The first 6 rows are patterns. Each new row is the sum of 2 different patterns, raised or lowered, with some noise. Before adding, each is slid sideways (what falls off one end comes back at the other) and multiplied by a number that may be negative. Names go in the order of the patterns.
Known rows, each followed by the names of its patterns:
[-11.5  -6.5 -17.7  -5.8  17.1   2.0  16.9   0.4  -3.5   5.1   2.1 -11.7
  -5.7  -4.5  -6.9  -9.7 -16.5  -8.1  12.3   2.4  11.4   0.5 -24.4  -1.5
 -30.4 -12.3   9.7   9.9  11.3   5.1 -11.4  16.8 -18.2  -0.2   0.5   3.1
 -12.1 -13.0   6.5   3.9  -2.1 -25.3 -18.9  -1.2   7.4]  Sodud
[  4.8   4.2  -3.1  -6.5  -8.1  -6.0 -22.7   5.1 -18.3  -9.4  -1.6 -18.3
 -10.2 -13.5 -12.0 -11.2   1.2  -5.8  -5.7 -11.1  -0.6   6.6 -16.2 -15.8
  -2.4  19.8  22.9   8.2 -18.0  11.9   5.6  -2.6 -14.0   1.3  -3.1  17.4
   3.5  -2.6   7.0  22.3  -5.5  -4.1   8.5 -18.0  -4.8]  varud
[ 17.2  24.9 -17.7   0.6 -21.9 -10.5 -12.9   3.3 -22.8   9.2   9.6   1.4
  -5.4   4.1  -6.1 -11.7  -4.3  -2.0  13.0   2.8   7.3   0.3   5.6   5.7
  25.5   4.6   5.5   9.1 -10.8  -2.9 -22.5 -12.1   2.0  -4.8  19.6 -15.5
  -2.8   5.0  27.0   1.9  -1.9   3.2  19.0  -2.3  -1.3]  fam
[-10.0  14.1  -3.8   8.5 -23.8  14.1   1.9 -10.7  -5.6  19.2 -14.1   8.8
  -9.0  11.9 -17.3   4.1  -3.2  -7.0  -0.5  12.8  20.6  13.7  11.2 -24.5
  12.9   2.0 -12.7 -11.3  -1.0  -7.2  20.5   8.3  11.4  26.3  -2.0  10.0
   9.2  11.5  -4.9   8.8 -20.4 -15.9   4.6   1.0 -16.5]  rela
[-24.7  -7.5  17.4   2.3 -13.9   9.1   0.1  -1.0   3.1   0.5  -5.0   0.2
   0.9  23.6 -13.1 -12.5 -25.9  -6.9  14.9   0.7   9.9  -5.3   0.9  -1.4
  -9.7   1.5   8.1   7.8   5.8   7.0  16.4  -9.5 -16.8 -17.7  25.5   6.1
  -1.0  -6.5   2.1   0.4  16.7 -10.5  -1.3  -0.6  19.9]  fiduv
[  6.5  18.3 -21.4  -1.0  -8.0  25.4   7.6 -13.8   0.6   3.5   0.8  12.8
  -7.4   0.1  -2.9   9.5  -2.6  19.9   5.5 -16.3   3.7  15.1  -3.8 -24.5
  -9.0  -6.3   6.3   4.1 -23.8   8.4   8.6  -1.7   6.3   8.0   7.6 -11.4
   3.3  13.7 -15.1  -9.0  -8.7  31.6   3.9  12.4   2.1]  dokud

New rows, each followed by the names of its patterns:
[-11.8 -16.5   4.9 -19.9  23.9 -13.6 -13.9 -22.5  -1.5  -9.1  -8.6  -2.8
  -0.2 -23.9 -36.4 -30.0 -26.7   7.8 -37.3  -6.0  14.2  14.0 -29.1  -7.0
 -27.4 -12.7 -20.0 -38.2 -19.1 -10.8 -18.0 -23.0 -20.1  -0.2  16.0  -7.6
 -14.7  -0.6  -0.3   0.5 -23.5  -8.2 -17.6  16.9 -25.2]  rela fiduv
[ 10.8  25.7  11.2  -0.4  -1.3  53.6  33.6  10.4  14.2   0.2  24.2 -18.6
  13.1 -10.6  41.5  25.3   0.0   8.2  18.1   3.8  16.6   1.2  10.1  18.2
  20.7  10.5  32.6  19.1  -0.6  31.6  31.0  11.8  -8.7  -4.8  -0.9   2.1
   6.1  -7.2  13.4  34.5  -2.5  16.8  20.1  36.0   0.9]  fam dokud
[  6.0   2.2   6.1  19.1 -25.9  -9.3  -9.1  39.5  16.1   4.6   7.8 -11.7
   4.5 -10.4 -11.8  13.7  13.5  24.9  10.6  14.1  27.6 -23.7   6.7  20.3
   6.2 -26.9 -12.8   7.2  16.5   8.2 -38.6  -4.0  13.4  10.5  -2.3   7.6
  -2.5  -9.9  22.0  18.4   8.0  -2.0  -5.3  39.8  11.5]  Sodud dokud
[  8.8   2.5  -2.7 -11.8  23.4 -25.3   0.1 -29.9  -2.5 -17.3  -5.0 -15.5
  -0.8  -7.8 -22.0 -23.6 -10.9   8.8 -25.4 -13.3   1.4  10.9  -3.9   4.7
 -23.5  -9.8 -10.4  -4.7  -3.0 -10.1  -6.3 -24.5  -7.8 -32.8   0.5   6.8
 -11.0   6.6  -4.9   0.5 -13.7  15.2  -9.8  11.1 -13.6]  fam rela
[  3.3 -31.6 -32.9 -49.4  -6.9 -14.7 -33.3 -15.8 -14.5 -23.6  -7.7 -28.0
 -28.8 -34.2  -2.9 -30.1 -38.5  -8.5 -16.5 -39.2 -21.0 -26.6 -33.3  -2.3
 -27.4 -17.3  -2.3  -5.5   3.7 -18.8 -22.2 -19.2 -24.2 -24.9  -7.5 -16.9
 -16.6 -22.7 -16.2 -21.2   5.7   4.2 -21.3 -27.8  11.9]  varud rela
[ -3.6 -26.7 -10.7   7.4 -13.6 -24.4 -36.2 -39.4  -3.6 -44.2 -27.3 -10.9
  -9.4 -22.0  -2.5 -28.9 -20.5  -8.7 -14.8 -25.8  -6.7 -22.1 -29.3  -8.9
 -15.4  -3.7 -21.0   6.1  -5.7 -19.2 -20.8  -7.4 -27.3   5.6 -26.9  -1.7
   0.0  -8.6  -9.9   0.8   3.1 -25.0 -18.4 -13.1  11.3]  Sodud varud
[-15.3  -9.9  19.9  14.7  17.5   7.4   0.5   6.8   2.3  10.2   9.1 -15.0
  -5.8  -7.7  -7.8 -13.5   6.8  -4.5   0.9   3.8   6.4 -18.8  -1.3  -1.8
  -4.6  -2.8  -7.0   2.9  -3.2 -11.7   4.9  -8.1  -3.5  20.3  -8.6  -4.4
  -3.8 -17.5 -13.8 -19.8 -16.4  -2.1 -13.5  14.8  -8.6]  varud fam
[  5.6  -3.0   1.6  -6.2  -5.8   2.0 -20.8  -3.0 -22.1 -12.6  -6.5 -27.8
  -0.7   4.7   1.2 -25.5  -2.0  -3.9   0.7 -10.3   0.1  -2.7  -6.9  -9.9
  -1.3   6.9  41.3  14.3 -29.5  10.5  20.6  -7.8  -9.6   5.2  -5.8  18.6
   9.9  -0.7   7.3   8.3   3.8   7.2  26.6 -12.7 -10.5]  varud fiduv
[  4.7 -12.2   5.6  13.9  -5.1 -27.3 -11.2 -21.2  11.2 -10.2 -28.1  11.4
  -3.3  -9.5  -4.2   1.7   1.5  -7.8  -1.4   6.0 -20.3 -10.7  -1.9  18.8
  -4.2  11.7  15.5  24.0  23.3 -31.1   7.5  -0.2  26.0  -2.9  -9.0  -1.4
  16.9   4.5  11.4  -0.3  18.4  -4.0   5.8   5.8   6.9]  varud dokud
[ -5.5   4.2  17.1  18.4 -18.0  -5.6  -4.0  16.5  27.9  -6.1  26.1   8.4
   8.5  -3.9   0.9   4.9  28.9  21.7  10.6  19.1  40.0  -7.3  -8.5  -2.3
  18.4  13.2   7.7   4.6   6.8   3.3  16.5  -6.9 -13.5   9.3  12.8 -23.5
   0.6  11.6   1.1 -16.0   7.3  -2.6   6.7   5.8   3.3]  varud fiduv
[-16.1  -1.9  20.7  12.3  21.9   5.1  26.7   2.1  13.2  15.4  18.0  27.6
  16.1  23.9  28.8   7.2  -6.9  -4.2  31.0  19.4   4.0  -4.2  20.4  20.8
  19.4 -17.3 -11.6   1.1  34.2 -22.4  -5.4  22.4  21.7  -5.3  17.1  -7.9
   3.9  12.6   2.3 -14.9  10.3  10.2  18.4  13.2   1.9]  varud fiduv
[ -1.6 -12.5 -15.4  15.2   5.2 -10.0  15.3  12.2  12.8  14.0  14.8  -7.9
   9.0   9.7  -3.6 -12.6  14.5  29.1  -9.3  14.1  -7.9  -2.9  15.3   9.3
  23.4   9.6  17.5  27.1  -1.9  25.9  27.3  14.9  30.4  24.0  33.3  12.3
   8.3  -5.4  33.7  14.9  20.2   4.5   1.6  23.7  35.1]  varud fiduv
[-10.7  19.5  13.5  15.5   5.5  23.7  23.5 -13.0   4.6  14.4   1.0 -16.1
 -13.7  21.6  28.1  39.0  31.0  48.4   3.9  40.2   9.8  10.9   3.5  22.8
 -12.2   0.3  28.0  15.2  -1.8  -7.9  22.2   1.9  17.2 -15.7  17.6 -12.4
  -4.3  -0.1  18.0  10.1  21.4  24.3  31.2  -5.0  21.0]  fam rela
[ 47.6  25.3  15.1  15.4  16.7   8.7  27.2   7.2  28.3  20.0  41.6  -0.4
  18.2  36.0  43.4  10.4  29.1  26.3   6.3  19.4   1.9   3.3  21.5  16.1
  51.9  -4.1   7.3   1.9  36.0  34.2  17.8  31.6  29.7  17.0  16.7  22.2
  38.0  10.3  24.0   4.7  16.6  22.5  14.6 -12.4  12.5]  fam fiduv
[-26.7 -12.6 -15.0   0.8 -14.0   3.8 -18.3 -17.5 -18.1  -7.3 -15.0  -7.3
   2.5   9.5 -12.8   0.5  -6.6 -12.4  -2.3  -7.0  -9.4   4.4 -21.2 -13.1
 -42.7  12.7   0.0 -28.2 -13.1  14.3 -13.5  -6.6  -3.2  -3.0   5.6  -0.2
 -20.2 -11.3 -43.9  -0.1  23.3  14.7  21.1 -12.2 -19.5]  Sodud fiduv
[ -7.4   3.1  18.1  12.4   7.2  -4.6  16.7 -23.2  -0.3  -2.1   3.9 -14.6
 -22.8  10.4  11.8  -5.7 -39.4 -38.6 -12.7  12.1 -24.7 -14.6 -19.7  -3.5
   8.7  -4.3  -4.5  -7.9  -6.8  -5.3 -22.7 -12.2  -7.3 -14.5   1.7 -11.0
 -22.1 -15.1   4.8  -1.6   7.4  -1.6 -10.6 -11.8 -17.7]  Sodud varud
[-13.4  20.9 -17.2  -2.6  -5.6 -28.6 -13.7  -6.2 -18.8 -22.7 -20.0 -26.8
 -28.1 -48.7 -15.7 -19.8 -20.1  -6.6 -30.2 -43.5 -28.4 -48.4 -31.5  -3.7
 -11.4 -11.8 -21.9 -22.0   7.3 -40.7 -25.1 -14.9   8.2   0.1 -17.6 -26.9
   1.5 -10.3 -34.6 -42.4 -13.5  -7.3  -9.3 -13.8 -31.8]  Sodud varud
